The first 4 rows are patterns. Each new row is the sum of 2 different patterns, raised or lowered, with some noise. Before adding, each is slid sideways (what falls off one end comes back at the other) and multiplied by a number that may be negative. Names go in the order of the patterns.
In the rows, zero is written as 128.
Some rows, each with the names of its patterns after it:
[155  95 130  95 106 129 131 132 132 123 111 122 125 171 155 127 139 115
 131 129 135  86 111 132 150 144 148 112]	k_922
[128 146 139 150 106 140 123 124 119  68 127  97 113 158 105 147 153 108
 171 137 161 120 117 121 111 126 147 129]	k_274
[122 143 154  94 122 108 134 132 133 155 182 123 135 132 120 151 146 119
  74 147 116 164 104 137 166 133 111 125]	k_220
[ 98 118 136 130 129 144 119 115 108 123 139  89 122 126 129 159 101  99
 125 191  97 124 150 107 123 177 137 120]	k_190

New rows, each followed by the names of its patterns:
[ 98 139 127 104 104  80  93  98 111  39  78 100 119 130 102  67 120  97
  83  67  91  89  98 128 105  89  67  88]	k_922 k_190
[210 134 116 168 102 136 128 111 114  86 126 124 144 137 136 149 122 121
 139 147 117 112 138 156 122 138 111 161]	k_274 k_190
[112 141 171  92 133 133 203  97 119 143 101 124 184 137 120 114 128 147
 114 138 137 116 112  72 125 118  84 145]	k_274 k_190
[145 110 138 123 147 145 162 152 142 124 123 150 140 131  92 169 128 134
 152 148 161 135 167 166 120 152 125 118]	k_274 k_190
[162 146 146 136 112 150 153 156 135 158 166 163 123 150 137 147 148  92
 141 114 136 163 131 166 180 126 175 152]	k_274 k_220
[ 89 127 131 120 146 129  95  89 128  95 129  85 140 129 123 112 122 165
 126 156 112  88 126 105  99 135  98 140]	k_274 k_220
[170 182 170 144 191 140 173 115 150 151 153 152 114 151 121 142 175 170
 191 173 146 179 163 182 155 115 137 147]	k_922 k_274
[153 151 155 171 133 143 155 156 162 134 125 166 186 140 154 171 177 153
 202 169 133 152 139 145 167 132 159 132]	k_274 k_190
[171 150 144 150 143 171 170 165 114 187 140 142 159 153 109 109 157 153
 149 165 133 162 157 145 186 173 174 140]	k_274 k_190
[153 128 170 140  95 135 106  89 145 101 131 104 116 164 133 134 121  81
 145 147 110  56 134 139  93 143 130  86]	k_274 k_190
[195 105 135 110 105 150 148 120  73 142 105 160 101 159 180 134 115 114
 124 143 155  69 111 110 146 141 142 143]	k_922 k_220
[122 123  91  95 125 172  86 128  91 139 126  75 104 135 151 112 106 108
 140 122 158 118 114  99  93  76 123 113]	k_220 k_190
[166 141 129 137 151  75 125 119 142 140 126 130 132 117 129 138 147 157
 136 159 145 127 133 109 155 129 122  88]	k_922 k_190
[105 101  99 138  76 108  73 116  65  63  94 119 108 113  76  94 100 100
  90  81  95  95  79  63  95  80  93 102]	k_922 k_220
[157 158 143 101 158 106 153 124 139 175 143 127 135 156 160 158 101 126
 113 155 129 163 158 198 149 144 142 134]	k_922 k_220
[ 86 144  97  95  90  51  98 128  95  32 129  86  62 119 125  35  92  87
 135  99  69  89 102  80 105 100 102 113]	k_220 k_190
[186 165 160 171 149 156 160 162 173 149 170 173 152 190 144 143 158 177
 143 146 174 166 150 209 185 147 167 163]	k_274 k_190
[154  98 136 105 145 151  86 120 122 123 159 113 102 126 156  76 123 139
 116 118 174 129 147 108 116 117 116 113]	k_922 k_190
[147 192 167 194 175 144 159 147 167 180 168 178 203 170 179 155 171 175
 172 158 100 177 141 174 170 154 196 184]	k_274 k_220
[112 127 125 119  81 102  78 119 120 128 130 135 134 116 110 101  97 143
 124  69  67 123 134  72 130 136  70  85]	k_220 k_190
[ 79 105 120 140 135 101  83 128 159  81 114 139 104 115 147 114 123  97
 117 119 117 120 117  91 109  99 113 131]	k_220 k_190
[169 136 182 154 129 123 129 143 116 151 143 142 117  96 122 129 194 115
 135 147 164 152 167 123 119 100 146 119]	k_922 k_190
[173 215 185 203 180 129 179 140 151 171 142 158 153 184 175 169 178 169
 152 172 169 152 137 133 187 151 177 168]	k_922 k_274
[152 132 114 118  90  86 130 133 128 115 156 125 114 143 123 114 106 126
 129 123  86 108 114 103 118 115 127  91]	k_922 k_190
[108 152 131 148 144 100 166 160 131 175 130 155 183 148 176 117 186 131
 163 124 139 169 164 135 145 158 167 183]	k_274 k_220
[103 119 144 109 134 157 124 141 119 135 126 122 125 125 122 128 118 125
 135 116 133 120 132 136 114 115 103 150]	k_274 k_190
[178 197 184 197 143 140 191 177 157 179 135 160 131 181 185 188 184 161
 184 173 170 155 136 173 207 162 125 196]	k_274 k_190
[106 105 110  96 103 104 146 101 119 100 116  97  88 134 111 114 126  96
  95 152 121 121  98 106 111  97  76 122]	k_220 k_190
[135 113 102 130  78  91 131  97 112  87 116 119 111 128 121 106 113 108
 117 109  98 129  91 132 129 117 123 129]	k_274 k_190
[158 129 143 135 123 175 160 156 132 130 137 125  71 144 136 142 174 105
 110 151 239 109 154 124 156 133 139 147]	k_220 k_190
